The rows are grouped in 4 different ways at once. Each group adds its own fixed numbers to the row, and there is some noise. The rows also spread widely along 10 directions, which tell nothing about the answers.
Some rows, each with its group in each grouping after it:
[ -7  12 -10 -24   0 -15  35 -41 -32 -22 -14  18  32  18  16  14   2   8
  46  -2 -31 -26 -22  -6  16 -12  15  -4   3 -13  14  37]
z_293 loral (0) S
[  9  19  32 -45 -14 -15  27  22 -19  -7 -28   8  31 -20   3  30  22   2
   1  -1 -41  -4 -32  -2  16 -29   6   8   2 -20  -8 -21]
z_678 nulu (3) Y
[ -6   1   5  -7   4   6  44 -12 -14 -30   0  13  -2   1  -2   8   2 -16
 -15   1 -34  12   2  -9   9  -7 -23   7  33 -38 -11 -35]
z_781 tif (1) N
[ 23   1  -3  12 -11  53 -37   6 -19   3  25  -5  19   2  35  57  15  29
   2  -9  34 -39 -19  64 -22 -15   7   8 -14 -13  -7  16]
z_678 nulu (2) Y
[ -2   7  -2 -22 -35   6  13 -19  -8 -26 -12   2  -1  16   6  -9   2 -12
   2   0 -59  -2   6  -9  -1  -6  -7  13  -7  -5 -15   4]
z_781 loral (2) C
[ 12  32   1   6   0  23  -6  -4  15  -8  -1 -18  18  10   6  -5   5  18
  10 -10 -37  16  29  -9 -14   9   3  28 -29  24 -11  -6]
z_293 Nes (3) K
[ -1  30  14  -6  -1  27  -3  -7  10  26  -7 -28 -32   7   4  -2  10  12
 -13 -11 -13   2 -16  -6 -21  -2  -6  -5 -23  20 -18 -14]
z_678 Nes (0) N
[-11  11  -4  12   7  27 -13 -24  44  11  19 -15 -18  29   3 -18   4  13
  11 -16   2   5  12 -15 -13   9 -12  -6 -25  21  -1  25]
z_678 fusil (1) C
[  9  -2  13 -16  -7  16   9   8   3  -6  -8  -3  19  -9  18  19  14   7
  -5 -38 -22  12   1  -1  20  -6 -11  24 -15  -2 -10 -19]
z_678 fusil (0) S
[ -8   2  -6  -6  -4   0  -8 -16  -8  -2  -8  -6  -6   1  12  23   8   8
  15 -17   6 -10 -26   9  -6  -4   7   1  -1   1   1   5]
z_678 sas (3) K
[-33  -1 -32  23 -10  -1 -37 -23  -3 -17  19  -5  -8  12  10  28  11   9
  19 -21  35 -20 -32  38 -23   3  -5  -7   9   5  -3  24]
z_678 tif (3) C
[ 30 -10  22 -23  30  39  27   2   8  10   9   7  30  -2  17  24  -2  13
  -3 -13   2  13   4  -5  14  -2  -4  13 -11 -33  11 -10]
z_678 sas (0) Y
[  0  24   0   4 -25  40 -14 -36  -7   6  -5 -15 -19  23  15   9  10  13
   8  10 -10 -31 -13  13 -21 -12   7 -14 -14  11 -10  24]
z_678 nulu (1) N
[-33  11 -15  14  16 -20  -1   5  19  -6  13 -11 -34   5 -12   0  11 -10
 -11 -14  11  12 -26   6 -13   5 -30 -14  21 -10 -10 -27]
z_293 loral (1) N
[ 12  41  17  -4  20  -3  -2  31  -3  10  20   3  49  -2  11  48  23  41
  24   6  19 -28 -25  18 -13 -15  15   5  -6   3   2  11]
z_781 nulu (1) K
[  4   8   0 -31  -1  10  19 -25 -24  16  -4   6 -22  15   4   9  -4  -2
   7  28  -1 -27 -49  10 -18 -18  12 -27   4 -27   7  13]
z_293 loral (0) Y
[  2  23   4 -34 -15   9  28 -23  14  -5 -16   1  -3  24 -11 -38  -5  -9
  10  18 -60  11   6 -45  -1  -2   3  -1 -16   5  -1   8]
z_293 Nes (1) C
[-18 -15 -22  -1 -10   1   9 -17 -10 -20 -14  -5  -3   9  31  22  11   0
  26 -61 -25   6  -6  11  20  -9  -8  15 -10   2  -4   0]
z_293 sas (2) K
[ 10 -11   6 -26 -32  10 -34  11  20 -19  16   3  29  -7  12  23  10  -7
 -11  -5   1 -13 -12  18   4  -5  -8  -1  -1 -13   1  10]
z_678 loral (3) K
[ -8  19   5  -1   9  15  26 -29   7  22  -2 -16 -40  29  10  -5   6   9
   5 -20 -18   4  -5 -10 -13  -8 -14 -11 -15   5  -5   3]
z_781 loral (0) C
[ -4  49  11  30  -1  23 -22   3  16 -12  18 -24  21  10   7  18  22  28
   6  -3 -24  -9  24  22 -30  -4 -17  15 -22  29 -23   1]
z_781 tif (3) N
[  6   2  -2 -15 -14  16   0  -7  -7  24  -6  -5 -35   7  14   4   3  12
  -8 -26  -7  -8 -19   4 -15  -5   5   6 -26   9 -14 -11]
z_781 tif (2) S
[-27  13 -21  10 -10  -9 -19 -10  17 -12  20  -7 -43  17 -18 -23  -7 -13
 -10  23  -6  -4 -14   3 -43  14 -22  -8  14  -2 -18  -4]
z_781 loral (2) C
[  1   1  -6 -27  17   5  23 -16  -2   9   1   6 -19  11  -8  -8 -11  -3
   1  11   3  10 -29 -16 -15   7   5  -5   0 -19   7  -8]
z_293 sas (0) C
[ 16  28  18 -13  26  20 -15   3  36  36  27  -5   8  15  -6   1   3  26
  12  27  23 -21 -16   5 -32  -5   6 -23 -33   3  12  30]
z_293 sas (3) Y
[ 15   6   6 -20 -11  24  13 -10  -1   1  -4   4  -8  11   4  -2  -3  -3
 -11  11 -27  -3  -1  -7  -6  -4   3   4  -4 -15  -8 -10]
z_781 loral (1) Y
[ 23  24  27 -37  21  -1   7   6  16  13  23  19  54   0  -2  11   2  25
  21  35  12 -30 -29 -11  -4  -6  14 -16  -6 -17  20  35]
z_678 nulu (0) S
[-11   7 -15  -3 -19  -3  -2 -24  -9 -19  -5   7 -12   9   0 -11  -5  -7
   8  13 -30 -16  -7  -1 -18   4  -4  10   5  -6 -13   1]
z_781 sas (2) S
[ -5 -47 -28 -25 -19   9  -4 -31  18  -5   8  23 -19  14   9 -16 -18 -14
  -4 -31   7   7 -10 -16  15  16  -2  -1   2 -18   9   6]
z_781 tif (1) S
[ 20  45   7 -16  20  -3  46 -50 -49  -1 -23  18  28  21   5   3  -4  28
  42  33 -34 -22  -6 -25 -14  -1  45  15 -11  -5   8  29]
z_781 loral (3) S
[-32 -18 -13 -10 -13  -5 -22 -23  54   9   9  -6 -37  14   0 -25  -1 -16
   2 -28  -1  -1 -18 -13   2   7 -32 -29  -4   6   4  15]
z_678 sas (0) S

New rows. What belongs after each?
[ -9  30   4  17   8  23   2 -35 -14  11  -6 -20 -37  15   3  11  10   9
   4  10   2 -17 -19  13 -31  -8  -3 -14  -2   2  -8   1]
z_678 sas (3) N
[ 10   8  -1  -9   6  24 -10 -11  22   6  23   0   0  15  -6  -2  -2   3
  -1  18  13  -4  -6   6 -25   4  -4  -9 -14 -12   7  13]
z_293 sas (3) C
[ -3 -23  -5  -5  -8  27 -25 -20  51  21  33  -3 -39  18   7  -4  -3 -10
 -17 -10  27 -15  -9  14 -18  -3 -29 -34  -3 -17   8  16]
z_781 sas (3) K
[-20  14  -8  -6 -17 -12 -25   5   3 -22  13   0   3  -1  -7   1   8  -1
  -2  11  -9 -16 -22  12 -22   3  -8   7   3   5 -19   4]
z_781 fusil (2) N
[  4  16  -3 -13   4  15  -6 -11   2 -13  13   2  19   7  -1  -2  -3   9
   5  19  -7  -5  -9  -1 -16   6   4   7 -10  -2  -4  11]
z_293 fusil (0) N
[-18  20 -10  29   0  -1  30 -19 -25 -39 -16 -15   0  11  23  19  15   5
  19 -41 -58  14  29   6   4  -5 -21  35   7   2 -25 -23]
z_781 loral (2) K
[  7  12  -1  -3  11  15   3  -2  -8  10   7  -6  -1   7  14  18   8  22
   7 -20   5  -1 -16  11 -11  -1   6   7 -19  -1  -3   0]
z_293 nulu (2) N
[  9   4 -11   5 -35  34 -43  10  -7 -16  25  -4   1  -2  10  33  10   3
 -25   6  17 -17 -13  50 -35  -5  -7  12  -1  -5 -21 -13]
z_781 tif (3) C
[ 17  10  20 -45 -26  13   8  11 -16   6  -4   9   8  -1   7  17   8   3
  -5  19 -28 -32 -33  11  -9 -28   8  -4 -12 -16 -10   1]
z_781 tif (2) Y
[ -1  31  32 -15  -9  13  -2  20  56  15   3 -22  -4   9  -3 -14  21  -1
 -12  -7 -43   3  10 -16   2 -16 -32 -16 -24  14 -13  -7]
z_678 loral (1) Y
[ -1  20  -2   4  23  11  29 -32  21   8   7  -2   0  31   8 -22   1  14
  33 -15 -32  -1  20 -24   0   1  -9  -3 -23   3   8  27]
z_293 Nes (2) S
[ 22   8   5 -16  -9  34  25  -5 -11 -35   0  10  46   7  12  17   6  -2
   7   7 -41   4  20   1  12 -10  -2  24  -3 -24  -1  -3]
z_293 sas (1) C
[ 25   7  10 -32  14   6  33   5 -22 -13   5  23  52  -1  13  34   6  13
  18   6  -6  -9 -18  -2  17 -14  18  11   9 -35  14   2]
z_293 nulu (1) K
[-10 -19 -17 -24 -15  -6  -6 -14  11 -16  -9   8   7   5   8 -12 -12  -4
   5 -30 -26  21  -2 -21  12  19   3  24  -8   5  -6  -4]
z_781 loral (0) Y
[  2 -14   2 -26 -16   7  -9  -5  14  13  13   4 -19   4   8  15   4  -2
  -9 -15  14 -13 -28  11  -6 -12  -4 -16  -4 -12   2   3]
z_781 tif (3) K
[ -8  -8 -23  -6 -49  19 -51 -16   0   3   0 -14 -19  11  27  28  15   7
  10 -28  13 -32 -34  45 -16 -16   8 -12 -19  16  -6  27]
z_293 nulu (3) K
[ -7  34   1  -8 -26  10 -16  -9  14   2  -4 -20  -2  18   5 -10  10  12
  14   0 -43 -16  -5   0 -17 -10  -6  -3 -32  34 -15  11]
z_293 tif (0) S
[  6  33  11   3   2  20   3  -9  -7  12  -1 -12  -9  11   5   7   7  21
   9  18 -18 -19 -12   7 -29  -9   4   0 -13   3 -12   4]
z_678 nulu (2) Y
[  6  -7 -27 -15  -2  10  -7 -43 -21 -15  -2  17   7   9   1 -13 -25   9
  16  20   2  -3 -16 -19 -16  31  30  21   1  -1   4  13]
z_678 tif (0) S
[ 18  -8 -10 -34 -29  23 -16 -19  -2   4   1   9   1  14  12  -1  -9   9
   5   4  -4 -16 -15  -8  -9   1  27   5 -20   9   1  18]
z_781 tif (1) K
[-17  18 -13  -3 -23  -4 -26 -28 -13  25   4  -8 -65  15  -6   6   1   1
  -2  31  24 -44 -61  27 -54 -12  10 -36  13  -1  -8  11]
z_781 nulu (3) K
[-12  -2 -41   6 -17   1 -23 -39 -32 -26  -9  10   0  10  10   4 -10   8
  20  -1  10 -10 -21   3 -12  25  31  23   8   6  -5  14]
z_678 loral (1) S
[  5   3  21 -18 -13  26  10 -11  -3 -11   8   1  26   2  21  40  23   4
   2 -13 -11 -26 -12  26  12 -31 -15 -15  -3 -24   3  16]
z_678 tif (3) N
[-16  -4 -26  10 -18  11 -22 -16  10 -20  10   1  -3  14   5   0  -1  -2
  10   1  -6  -8 -10  15 -12   4  -6  -1   7  -5  -5   9]
z_293 nulu (1) Y
[ 11  -6  -2 -11 -41  34 -47  12  44  -1  28  -2  12   9  12   4  11  -1
 -12  -2   0 -23  -2  26  -6  -9 -18 -12 -18  -1  -2  18]
z_293 nulu (1) S
[  6 -14  -8 -33 -29   1 -14   5  21 -24   9  11  16  -2  -5 -14  -9 -21
 -16   9 -23   4  -8  -5   2  10 -13   4   3 -17  -2  -7]
z_293 loral (0) S
[  4  27  10 -13  -2   8  21   0 -17   1 -13   1   4   6   3  12   8  12
   8   3 -33  -6 -12  -6  -7 -14   9  11  -6   1 -14 -16]
z_781 tif (1) Y
[-11  32   4 -25 -19 -25 -13  17 -10  -9  -2   2   7  -7 -16  11  12   5
   0  20 -10 -14 -40   6 -28  -8  11   6   0   9 -16 -10]
z_781 tif (3) C
[-10  43   4  -1 -20   3  22 -37 -45 -34 -23  -7   3  14   6   7  13  -1
  21  34 -62 -30  -9   3 -18 -16   4   2  10  -4 -18  12]
z_678 loral (2) N
[  3   3  -3 -28 -10  -3  -6   7 -23   1 -11   5  20  -3  16  32   5  17
  11 -21  -4  -8 -35  13   2  -5  20  18 -13   3  -7  -2]
z_781 loral (0) Y
[ -4  43  11 -22 -35   0  26  -3 -30 -16 -39  -8  -5   5  -2  -1  16  -5
   3   9 -76  -1  -9 -16  -6 -21   8  19  -4  12 -28 -24]
z_781 Nes (1) C
[ -4  -9 -38  -8  -8   6 -25 -35 -15 -26  10  11  10  14   4  -1 -21   1
  24  22  10 -13 -23   5 -22  21  21  10   7  -4   7  23]
z_293 sas (0) K
[  4 -24 -31   2 -15  14  -9 -11 -20 -16   1   8 -15  -1  12  11  -7  -3
  -8 -23   3   9 -12  20  -7  14   3  26   5 -20 -10 -24]
z_293 nulu (2) S
[ 17  26   9  -1  24  17   7 -14  13  36  25   3  -7  20   4  -3  -2  31
  12  17  13 -24  -9  -3 -30   2   7 -11 -20  -4   7  24]
z_781 nulu (2) S
[ -3  12   4 -24 -45   9 -22 -11   9  -3 -10  -8 -10   7   5 -13  10  -2
   1   3 -39 -23 -11  -1 -10 -12   0   1 -24  18 -17  15]
z_678 fusil (2) S
[  1   6  -1 -13  -2  10 -21   0  12 -17   6   3  40  -1   5   6  -2  11
  16   7 -12  -3  -5  -3  -4  12   5  17 -12   6  -1  12]
z_678 sas (0) Y
[-23 -26 -31  -5 -49  25 -46 -24  50 -11  20  -7 -46  25  -3 -28  -5 -32
 -16   0   0  -9 -11  13 -19   4 -30 -29  -1  -1  -4  16]
z_293 sas (1) C
[ 22 -12  10 -28  -9  30 -28  16  28   9  17   3  18 -10   7  15   3   6
 -19 -11  18   3 -11  11  -2   4   1   6 -17 -12   1  -2]
z_678 Nes (3) Y
[ 22 -12  15 -21  -8  32 -36  39  49  -3  39   2  27 -12   3  19   8  -5
 -29   6  23  -3  -2  14  -3   1 -22  -1  -1 -20   2 -12]
z_678 sas (1) K
[ 22  -8  12 -38 -10  22   4   5   9   9  -1   5  17   0  10  10   4   7
  -3 -17 -16   6  -9  -1   8 -10   7   7 -28  -8   3  -3]
z_293 tif (3) Y
[ 24  21   7 -20 -62  41 -24  13  -9 -18 -22 -24  16   4  24  18  20   2
 -12 -14 -62  -5  16  17   0 -18   7  27 -36  26 -28 -16]
z_293 loral (1) K
[ 11   6  -6  -2  21  11 -14   8  10   3   8   5  18  -5  -3   0 -10  23
   2  -3  16  23  -4 -17 -11  30  21  32 -10   6  -3 -17]
z_678 nulu (1) Y
[-15  10 -16  16  32  11  24 -53  22   8   5 -10 -20  40  14 -19  -7  16
  44 -27 -19   3  18 -25  -6   7  -7  -6 -24  12  13  35]
z_293 sas (2) K
[ 11   4   6 -12  -4  23  17  -5   6 -24   6  11  38  10  11  11   5   3
   8  -6 -29   6  21  -7  12  -3  -6  21  -5 -14  -1   4]
z_781 sas (1) C
[-15  57 -10  32  23  -4 -32  -7  14  16  26 -18  -4  18 -12   1   9  36
  25  24  22 -25 -16  18 -56   8   5  -8 -19  33  -6  19]
z_293 tif (3) S
[-33   2 -22  20 -11  -6 -45 -24  58 -12  20 -10   2  25   5 -20   1   6
  22 -27 -10  -2  17   0 -12  17 -21  -3 -22  29  -3  39]
z_781 loral (3) Y
[  0   4  -5 -26 -16  -6  12  -7 -19  -3 -11   6   0   2   9   9  10   5
  14 -14 -22 -13 -27   6   2 -14  10   8 -14  -4  -7   3]
z_293 fusil (2) S
[  8  19  25 -12 -14  27  -9  18  11   7  14 -14  14   0  19  32  27  13
 -11 -20 -12 -16  -9  26  -3 -26 -20  -1 -21   3 -16  -1]
z_781 fusil (0) N
[  4  36  -6  11   0  17   5  -8 -17 -22  -4  -4  21  11   3   7   5  11
  17  21 -33  -6   5   5 -19   0   8  20   0   1 -14  -5]
z_293 Nes (1) Y
[-15   4 -23  -1  -6  -4 -26  -4  11  -7  10  -3   5   7   4   1   0  12
  14 -19   3  -2 -17   7 -12  13  -1  11 -14  17  -7   2]
z_293 tif (0) S
[-29  14 -15   4  12 -16  28 -41  12  -1 -16  -1 -16  30   2 -21  -2  13
  36 -35 -31  20   5 -42   5   8   3   8 -10  21  -1  14]
z_781 nulu (1) C
[  7  13  -2 -44  -5  -9  10  -5 -46  12 -22  12   8   1   8  24   3  17
  29  14  -2 -33 -63  11 -12 -19  43   1 -16  -7   2  15]
z_293 sas (2) Y
